The rows of a group lie close to one hidden flat surface of 7 dimensions, which may be shifted away from zero. Surfaces can cross.
(in the rows, 128 means zero)
Known rows, each followed by its group:
[119 145 119  99 100  95 102 119 140 112 127 150 144] => ritip
[ 75 121  77 101  60  49 118 125 167 109 127 124 123] => ritip
[152 123 179 125 119 120 168 200 144  36 122 116 169] => Fulev
[179 137 111 129 167 135 139 108 141 149  70 171 129] => rabas
[140 130 185 109 157 109 153 167 167  99 120 188 145] => vov
[ 91 172  53 104 107  84 133 122 128 183 109  65 138] => vov
[111 164 150 141 170 115 153  86 131 143 130 130 149] => vov
[125 163 150  79 158 125 105 119 115 119 120 149 160] => ritip
[127 116  88 168 122 151 124 152  95 205 164  82  81] => vov
[147  90 136 175 106 128 124 129 154  99 137 138 123] => vov
[107 154 125 122 154  86 179 146 165 135 100 106 150] => rabas
[120 108 126  95 122 138  76 119 113 106 137 141 126] => rabas
[148 198  88 119 121 132 172 139 120 161  73 121 154] => rabas
[172 147  80 207  79 164 173 133 107 165 109 103 111] => rabas
[136 127 138 159 123 116 115 136 133 131 156 123 136] => Fulev
[191  67 105 203 147 159 129  98 137 153 103 157  77] => rabas
[122 156 129 175 124 167 178 118 127 189 132 108 112] => Fulev
[156 105 166 217 123 123 123  76 213 166 149 226 107] => Fulev
[131 105 124 171  89 152 160 157 122 103 130  92 116] => rabas
[160 114 158 161 140 137 133 132 143 111 130 164 132] => ritip
[131 125 165 126 155 132 106  87 126 110 138 168 135] => vov
[120 143 115 113  88 163 105 110 106 152 135 128 116] => Fulev
[ 82 174  92 115  73  93 114  63 108 164 148 125 123] => vov
[122 160 120 102 104 101 116 141 130 127 132 120 156] => Fulev
[112 155  97  87 129 100 143 140 133 129  90 121 141] => ritip
[116 139 107 129 157 120 146 126 129 148 109  87 139] => vov
[105  93 154 145 121 197 162  87  67  78 134 103  86] => vov
[132 126 143 153 118 114 175 164 156 104 119 110 144] => Fulev
[127 143 154 117 100 178 130 142  76  81 144  87 146] => ritip
[170  91 112 115 173 157  71  83 114 141 102 178 102] => rabas
[145 131 133 130 143 160 123 125 100 132 126 129 129] => ritip
[112 132 123  55 157 132 103 126 107 105 103 138 137] => ritip
[116 145 142  32 197 161  73 121  77 129 119 131 148] => Fulev
[127 137 135 111 124 146 114 139 106 119 139 116 139] => Fulev
[130 151 121 169 194  93 187 120 169 189 103 117 133] => rabas
[128 156  92 119 128  95 130 122 139 166 108 137 129] => ritip

New rows, each followed by its group:
[106 163 161 154 123 113 132 142 138 135 178 120 158] => rabas
[176 133 117 119 135 147 127 137 125 125  88 160 132] => ritip
[101 131 137 117  87 138 185 149 111 112 129 118 100] => vov
[113 134 121 156 196  95 122  90 169 206 135 145 125] => Fulev
[101 107 106 123 110 122 129 139 126 122 132  85 114] => rabas
[101 138 131 130  81 118 136  84 117 111 139 138 117] => vov
[142  89 136 108 136 144 136 147 136  73  93 141 125] => rabas
[144 145  82 140 105 107 139 129 138 163 105 133 121] => ritip
[117 136 111 102 159 132  99 115 106 160 131 118 123] => vov
[143 175 138 127 150 128 125 124 125 147 126 154 158] => rabas
[139 130 154  94 120 183  98 133  86 103 135 139 131] => Fulev
[139 163  60 129 111 134 144 128 101 189  96  93 115] => ritip
[104 160 147 126 109 128 154 167 124 104 145 101 159] => rabas
[102  66 137 142 183 210 147 152  65 119 141  51  86] => rabas
[145 138 122  65 109 131 129 155 127  73  73 144 151] => ritip
[ 76 131 118  39 138  89 122 148 146  89 100 107 148] => rabas
[146  59 102 115 146 133  91 102 139 116  98 152  91] => rabas
[122 151 141  90 141 141 116 130 115 129 124 132 146] => Fulev
[128 134 137 121  64  90 126 154 155 131 152 179 114] => vov
[180 153 138  90  97 149 146 161 133  68  72 149 164] => ritip
[137 164  96  84 168 134 127 123 104 168  88 131 134] => ritip
[130 125 123  97  80 144  60  92 128 130 141 177 118] => Fulev
[129 150 172 149 150 102 174 127 164 113 125 155 150] => vov
[156 136 138 130 164 148 108 113 111 144 128 152 133] => ritip
[118 153 120 147 197 125 117  79 113 179 134 103 143] => vov
[121 127 124 114 176 131  97  81 122 121 115 122 149] => vov
[139 128 194 132 209 113 173 128 210 112  86 202 156] => Fulev
[168  85 141 139 164 154 116 131 126 111 108 174 109] => ritip
[102  99 143 137 182  91 106 104 146 134 156 166 117] => ritip
[123  92 135 146 119 147 109 123 111 105 151 126 107] => ritip
[100 144 162 101 105 126 169 112 119  91 124 147 122] => vov
[135 160 154 100 110  77 107 130 177 108 129 177 174] => Fulev
[109 177 123 111 122  86 159 137 148 132 116 118 159] => ritip
[133 152 143 169 137 158 134 118 108 177 160 117 126] => Fulev
[135 209 102 138  94 129 142 130 109 168 129 122 158] => rabas
[137  74 153 130 126 176  92 105  97  82 144 153  98] => vov
[130  87 138 108 110 125 125 138 172  78  98 158 123] => Fulev
[139 164 141 140 147 172 139 141  90 136 133 122 148] => rabas
[145 120 142 175 113 119 111 114 139 131 158 157 128] => ritip
[119 119 110 129 101 108 128 151 133 112 129  95 133] => Fulev
[153 169  91 126  74 107 144 141 140 136  95 130 149] => ritip
[114 156 139 140 142 157 225 166 138 137  88  84 134] => Fulev
[123 157 131  80 189  84  90  86 160 119  95 148 187] => vov
[162 202 117 138 128 124 110 105 113 189 133 150 159] => ritip
[143 104 148 188 135 122 155 182 119  98 162  70 140] => Fulev
[112 121 111 130 130 153 181 163 109 130 112  73 106] => vov
[154  83 117 128 158 133  93 150 150 101 105 117 140] => vov
[134  88 126  91 217  95 121 125 168 124  81 204 116] => ritip
[150 122 129 167 159 125 105 138 137 187 163 139 123] => vov
[109 153 114  81 125 188 121 117  80 154 114 109 111] => Fulev
[167 135 134 143 143 145 112 118 120 141 123 162 131] => ritip
[124 125  72 121 120  62 152 135 179 145  83 151 118] => ritip
[111  98 120  60 139 133  88 106 159 109  83 176 121] => Fulev
[119  93 101 127  81 148 129 140 106 109 127  96  98] => vov
